Every row belongs to one group in each of 3 separate groupings. Each group adds its own fixed numbers to the row, and there is some noise. The rows also spread widely along 3 directions, which tell nothing about the answers.
(in the rows, 128 means zero)
Some rows, each with its group in each grouping after it:
[147 141 143 131 106 111 134 117 123  78 133 126 159 150 143 117  95 138
 146 121 183 136 107 116 141  97 161 166]
(3) (0) (1)
[179 166 185 126 104 129 122 104 106  85 118 120 145 145 128 132 103 133
 138 112 158 111 118 106 135 125 128 159]
(1) (0) (3)
[132 148 118 137 109  87 112  95 145  83 137 110 169 138 136 119 119 144
 180 142 163 166  96 107 152 105 167 123]
(2) (2) (1)
[171 160 212 142 131 146 106  61  92  99 111  98 133 149 137 113 109 109
 118 140 168 110 121 116 141 106 107 157]
(2) (1) (3)
[130 154 109 100  79  62 126 112 178  88 147 123 153 134 115 101 109 189
 190 140 134 164 110 111 140 169 167  96]
(0) (2) (0)
[128 148 138 114 134  71 116  79 116  77 150 105 145 163 137 142 137 130
 175 174 153 151 107 114 137 147 157 123]
(0) (1) (2)
[167 138 210 118 124 137 133  69  94  74 127 118 130 159 133 126  81 132
 117 119 143  99 151 113 113 112 120 133]
(1) (1) (2)
[125 160 145 120  90  84 139 101 146  85 134 103 136 137 136  75  94 144
 150 133 161 137 119 125 124 139 152 138]
(3) (1) (0)
[135 132 140 126 119 101 139 105 118  70 136 116 151 144 141  89 102 146
 133 136 178 129 112 128 150 100 144 170]
(3) (0) (2)
[111 166 139 117 102  90 124  86 146  84 135  95 145 142 118  73 104 146
 150 140 160 140 104 117 130 139 152 129]
(2) (1) (0)
[177 172 206 120  94 121 153 110 128  92 127 144 157 123 145  79  72 163
 116  74 144  97 137 135 108 136 116 142]
(1) (1) (3)
[115 152 140 128 117  95 150 112 148  67 156 113 178 120 149  64  83 157
 138 131 183 121 103 130 168 108 148 184]
(1) (0) (2)
[106 160 123 150 131  78 122  90 144  98 155  83 154 130 178 106 133  96
 172 173 206 158  78 121 167  99 175 179]
(3) (1) (1)
[141 125 163 140 135 126 120  76 137  78 138  82 144 124 163 100 109 132
 143 162 165 123 123 139 166  77 134 165]
(3) (2) (2)
[135 191 131 132  98  85 135 139 141  79 136 111 173 124 146  90 108 154
 161 113 165 136  93 121 155 147 153 165]
(1) (0) (3)
[108 175 134 121  95  97 128 109 162  82 153  96 156 121 127  71  94 143
 152 131 181 125  99 117 160 127 154 176]
(1) (0) (0)
[187 158 183 133 123 124  91  83  97 100 113 106 128 170 121 167 141 108
 151 153 167 137 113  97 154 126 126 164]
(0) (0) (3)
[138 124 160 136 132 131 108  67 121  71 136  91 146 137 139 106 112 140
 137 158 160 132 119 129 164  80 126 143]
(2) (2) (2)

New rows, each followed by its group in each grouping:
[142 182 131 129 119  77 112  97 111  86 121 100 160 163 133 134 151 121
 168 147 154 159  98 101 132 151 141 122]
(2) (1) (3)
[107 152 158 135 109 121 114  66 177  92 149  83 157 103 131  45  84 151
 134 148 174 127 109 136 168  92 130 167]
(2) (2) (0)
[159 170 171 131 114 113 118  87 103  92 115 113 151 151 130 116 114 133
 137 125 157 132 125 110 124 135 126 130]
(2) (1) (3)
[103 151 178 127 104 126 138  66 165 106 150  95 157  97 141   9  62 153
 103 122 193 115 115 147 153  95 127 187]
(2) (1) (0)
[127 152 108 130  95  78 149 128 144  68 138 144 198 131 130  72  83 173
 145 104 185 160  88 125 140 120 165 148]
(2) (0) (1)
[103 171 148 123 111  86 111  70 161 111 159  81 142 125 144  72 110 124
 162 173 183 143  95 124 168 134 152 172]
(0) (1) (0)
[131 164 152 134  93  90 149 118 173  94 141 123 197  81 162  27  81 198
 130 101 161 132 110 158 164 113 120 159]
(2) (2) (3)
[153 184 181 132 117 101 130 106 123  98 131 106 159 129 152 102 110 130
 153 120 157 119 115 119 136 139 125 155]
(1) (1) (3)
[229 110 235 118 112 173 126  76  80  86 107 166 126 176 108 153  62 141
 109 100 162 107 144  96 114  85 127 142]
(0) (0) (1)
[150 140 141 136 105 107 116  91 136  76 130 122 166 142 140 125 101 154
 164 129 156 156 110 102 136 103 156 113]
(2) (2) (1)
[113 166 141 122 104  88 118  89 145  96 145  83 131 139 137  93 120 118
 159 161 172 140 109 114 138 128 157 151]
(3) (1) (0)
[ 85 179  56 115  92  35  88 104 177  64 143  71 161 141 121 125 171 140
 222 178 144 196  75  91 156 172 189  97]
(2) (2) (0)
[154 130 193 127 141 141 112  45  87  79 121 102 127 161 127 127 103 111
 119 156 164 121 129 112 135  95 127 141]
(2) (1) (2)
[146 122 197 148 142 149 115  52 130  87 136  85 131 120 163  90  93 124
 121 163 174 104 123 144 174  54 111 190]
(3) (2) (2)
[117 133 182 141 139 113 144  71 137  95 155  96 155 113 173  49  82 136
 112 152 197 107 116 161 170  77 126 200]
(3) (1) (2)
[123 162 124 137 122  67 108  92 138 100 163 105 162 153 149 140 139 110
 194 172 184 172  85  99 155 139 179 140]
(0) (1) (1)
[144 153 166 106 100 101 114  73 135  95 137 114 130 158 115 115 108 140
 156 148 151 138 118 106 119 148 145 124]
(0) (1) (0)
[147 180 143 124 110  82 120  97 110  90 118 109 153 152 133 121 132 140
 155 130 143 147 111 110 119 155 136 114]
(2) (1) (3)
[151 141 142 138 101 109 136 113 125  84 132 126 155 144 150 109  94 134
 146 121 185 140 102 117 145  95 161 168]
(3) (0) (1)
[124 146 162 142 114 100 145  84 142  94 150 124 181 119 154  61  79 146
 130 117 194 136 100 136 147  94 144 167]
(2) (1) (1)
[161 145 193 121  94 117 161 116 126  88 140 160 170 131 149  78  46 171
 129  74 165 104 136 121 112 120 143 127]
(1) (1) (1)
[142 139 148 112 118  94 139  87 106  64 127 122 152 161 117 112 102 147
 132 133 142 137 124 112 115 133 147 102]
(2) (1) (2)
[156 132 145 131 114 100 118  93 153  93 150 125 162 132 151 122 103 160
 180 139 166 151 101 111 158 110 157 133]
(0) (2) (1)
[111 161 112 147 123  95 100  87 129  79 139  86 164 148 141 118 136  98
 171 168 205 163  72 101 183  92 163 183]
(2) (0) (1)
[134 146 109 139 100  85 110 111 150  77 144 103 163 137 162 134 140 132
 193 149 162 169  93 108 152 109 176 135]
(3) (2) (1)
